The groups are shells around one centre, one inside the other: the same stretched ball of 7 dimensions in 8 sizes.
(in the rows, 128 means zero)
Some rows, each with its group after it:
[143 115 104 117 107 137 149  99 121 107] : K_49
[144 132 113 124 105 131 164  75 105 113] : K_117
[ 99 108 142 112 131 123  89 156 123 139] : K_551
[142 136 116 125  93 139 144  77 115 123] : K_942
[105 105 142  97 139 113 113 154 116 142] : K_117
[126 103 114 118 115 154  87 213 182 155] : K_532
[109 129 148  96 116 109 140  74  85 143] : K_49
[134 112 106 126 122 137 109 173 149 135] : K_117
[ 25  60 174  92 187 132 134 202 123 189] : K_532
[145 135  99 177 125 148 143 138 128 103] : K_190
[103 145 134 159 126 123 107 109  96 143] : K_532
[141 110 130 121 112 156 120 164 155  98] : K_551
[166 144  96 145  79 143 103  95 132  97] : K_190
[154 123 119  96 124 108 126 163 131 131] : K_94
[ 64  54 135 115 158 160 150 143 123 107] : K_94
[167 143 111 133  83 150  77 178 176 133] : K_190
[104 116 154  99 145 107 137 138 100 144] : K_117
[191 155  96 123  62 134  90 109 148 110] : K_49
[204 185  87 175  76 142 123 125 147 117] : K_530
[179 131 121 116 109 127 128 142 132  72] : K_551
[ 77 115 153 132 141 126  96 143 108 151] : K_94
[180 134 112 125 106 123 105 148 134  74] : K_530
[120  77 127  92 146 133 189 109 103  76] : K_530
[ 71  86 136 149 163 156 107 218 151 152] : K_94
[ 91  89 149 104 136 145 184  74  91  97] : K_551
[109 105 142 109 129 128 139  97  97  97] : K_117
[155 138 126  98  97 121 139 111 124 136] : K_551
[162 140 111 132 106 136 117 169 154 135] : K_942
[203 157  89 128  70 127 122  83 127  82] : K_49
[117 105 135  85 111 125 144  82 103 117] : K_190
[166 160 121 143 115 123 117 185 147 150] : K_532
[170 161  90 156 109 118 120 151 134 148] : K_94
[111 119 121 126 112 132 101 119 121 137] : K_190
[103 100 139 117 145 125 135 132 104 107] : K_942
[ 95 136 130 148 123 137 147 101 107 174] : K_551
[115 125 138  99 117 111 149  75  87 137] : K_49
[135 163 115 158 100 134  78 176 156 195] : K_530
[103 103 121 137 154 132 166 137 107 125] : K_942
[189 169 100 160  87 130  89 141 141 102] : K_190
[104 109 124 145 157 135 172 147 111 132] : K_49
[181 152 101 116  60 135 131  45 117  95] : K_530
[173 160 116 112  85 104 155  26  77  94] : K_532
[ 38  78 154 118 173 132 118 181 117 182] : K_530
[178 151 109 135 102 120 103 150 135 107] : K_942
[166 125  89 140 106 141 160  92 118  78] : K_190
[122 145 142 155 130 129 124 138 111 129] : K_94
[101 136 140 148 157 105 142 133  84 146] : K_532
[128 147 124 139 110 126 158  67  91 132] : K_117
[167 146 105 131  84 143 143  94 132 118] : K_49
[ 87  94 142 142 152 163 129 206 156 146] : K_532
[194 139 101 121  92 128 133 110 127  65] : K_49
[ 94 113 144 136 158 127 165 131  95 129] : K_117
[181 165 105 129  71 130 103 117 144 137] : K_942
[112 101 112 134 145 133  98 207 149 144] : K_530
[ 59  76 170  95 165 127 142 138  97 127] : K_190
[158 144 103 169 102 162 127 154 156 118] : K_551
[ 92  96 136 109 150 122 123 168 122 151] : K_942
[203 173  97 130  62 125  98 106 140 112] : K_942
[108  85 141 110 166 134 143 214 141 123] : K_530
[136  95 102 142 142 153 129 210 163 108] : K_551
[117 119 159  80 114 108 142  59  78 104] : K_94
[ 48  53 148 121 189 148 130 220 136 141] : K_94
[145  92 122  80 110 130 116 133 134  82] : K_532
[153 113 104 137 105 158 118 149 153  87] : K_117

New rows. What belongs after each?
[116 121 117 142 111 148 142  89 113 119] : K_942
[141 101 119  97 103 137 119 110 127  85] : K_551
[192 170 100 128  67 121 144  43 104  98] : K_551
[138 150 123 139 134 106 104 189 131 171] : K_94
[151 163 108 177 110 141  98 179 153 156] : K_551
[ 77  81 143 131 184 127 150 176 105 116] : K_530
[169 152 125 115  98 112 155  67  92  93] : K_190
[ 76 116 133 164 155 139 122 163 117 161] : K_551
[ 95 106 128 130 119 159 133 137 141 154] : K_551
[184 144 107 102  82 115 118  92 120  94] : K_190
[ 77  89 132 111 148 131  97 196 143 179] : K_532
[ 65  69 147 119 175 144 144 185 125 131] : K_117
[ 91  92 151 103 160 126 165 151 109 134] : K_117
[179 148 105 138  81 138 125  78 119  72] : K_49
[126 136 143  85  97 111  94 126 126 173] : K_94
[101 135 140 135 121 129  88 159 132 178] : K_117
[127 111 124 126 137 129  89 211 152 135] : K_190
[160 160 105 154 101 134 127 138 138 147] : K_117
[ 77  54 136 109 170 143 172 125  98  73] : K_532
[ 87 130 151 120 128 116 140  77  80 155] : K_49
[108  96 139  89 129 126 183  68  87 105] : K_551
[187 136 105 125  98 131 126 129 134  72] : K_117
[125 129 107 142 117 133 144 101 111 135] : K_117
[105 123 134 118 100 149  91 157 157 183] : K_532
[172 138 104 134  87 137 110 100 126  75] : K_190
[196 135  94 113 101 121 117 166 151  99] : K_94
[161 165 101 143  83 121  81 122 133 151] : K_190
[112 102 134  99 116 136 159  78 103 109] : K_117
[154 140 128  94  99 107 111 118 119 135] : K_49
[ 81 102 131 151 161 148 145 192 137 167] : K_551
[159 144 111 158 102 143 126 104 119  80] : K_551
[192 174 123 111  52 129  94  92 139 121] : K_530
[125 148 118 161 120 138 139 133 124 159] : K_49
[119 160 136 141 110 113 119  92  95 162] : K_49
[129 143 128 135  93 133 134  46  91 107] : K_551
[176 164 106 158 105 126 123 138 129 115] : K_117
[108 122 113 143 126 143 167 108 115 154] : K_94
[ 93 103 158 109 163 119 131 192 122 150] : K_551
[115 119 128 148 134 145  89 210 158 149] : K_190
[132 153 115 145  92 136  90 130 139 168] : K_117
[183 148  87 147  98 124 120 113 122  88] : K_551
[128 151 124 155  94 151 104 129 142 159] : K_190
[184 136  84 155 111 132 154 103 113  57] : K_532
[114 136 134 145 118 133 139  83  95 121] : K_117
[241 171  71 141  55 134  71 157 176  85] : K_532
[ 61 115 174 103 151 113 119 148 102 195] : K_530
[139 142 143  84  87 110  90 108 120 150] : K_530
[ 71  96 149 137 167 137 133 179 120 150] : K_117
[133 140 128 147 107 147 111 148 142 139] : K_942
[ 62 111 161 116 138 135 160  92  93 171] : K_530
[166 137 103 107  81 129 127  93 129 120] : K_551
[193 179  92 138  71 114  86 125 140 146] : K_551
[116 110 120 125 121 140  80 193 158 152] : K_190
[ 57  85 150 116 156 139 104 191 137 179] : K_551
[158 162  94 154  85 128 101 105 127 144] : K_190
[154 158 125 129 105 119  96 170 144 165] : K_49
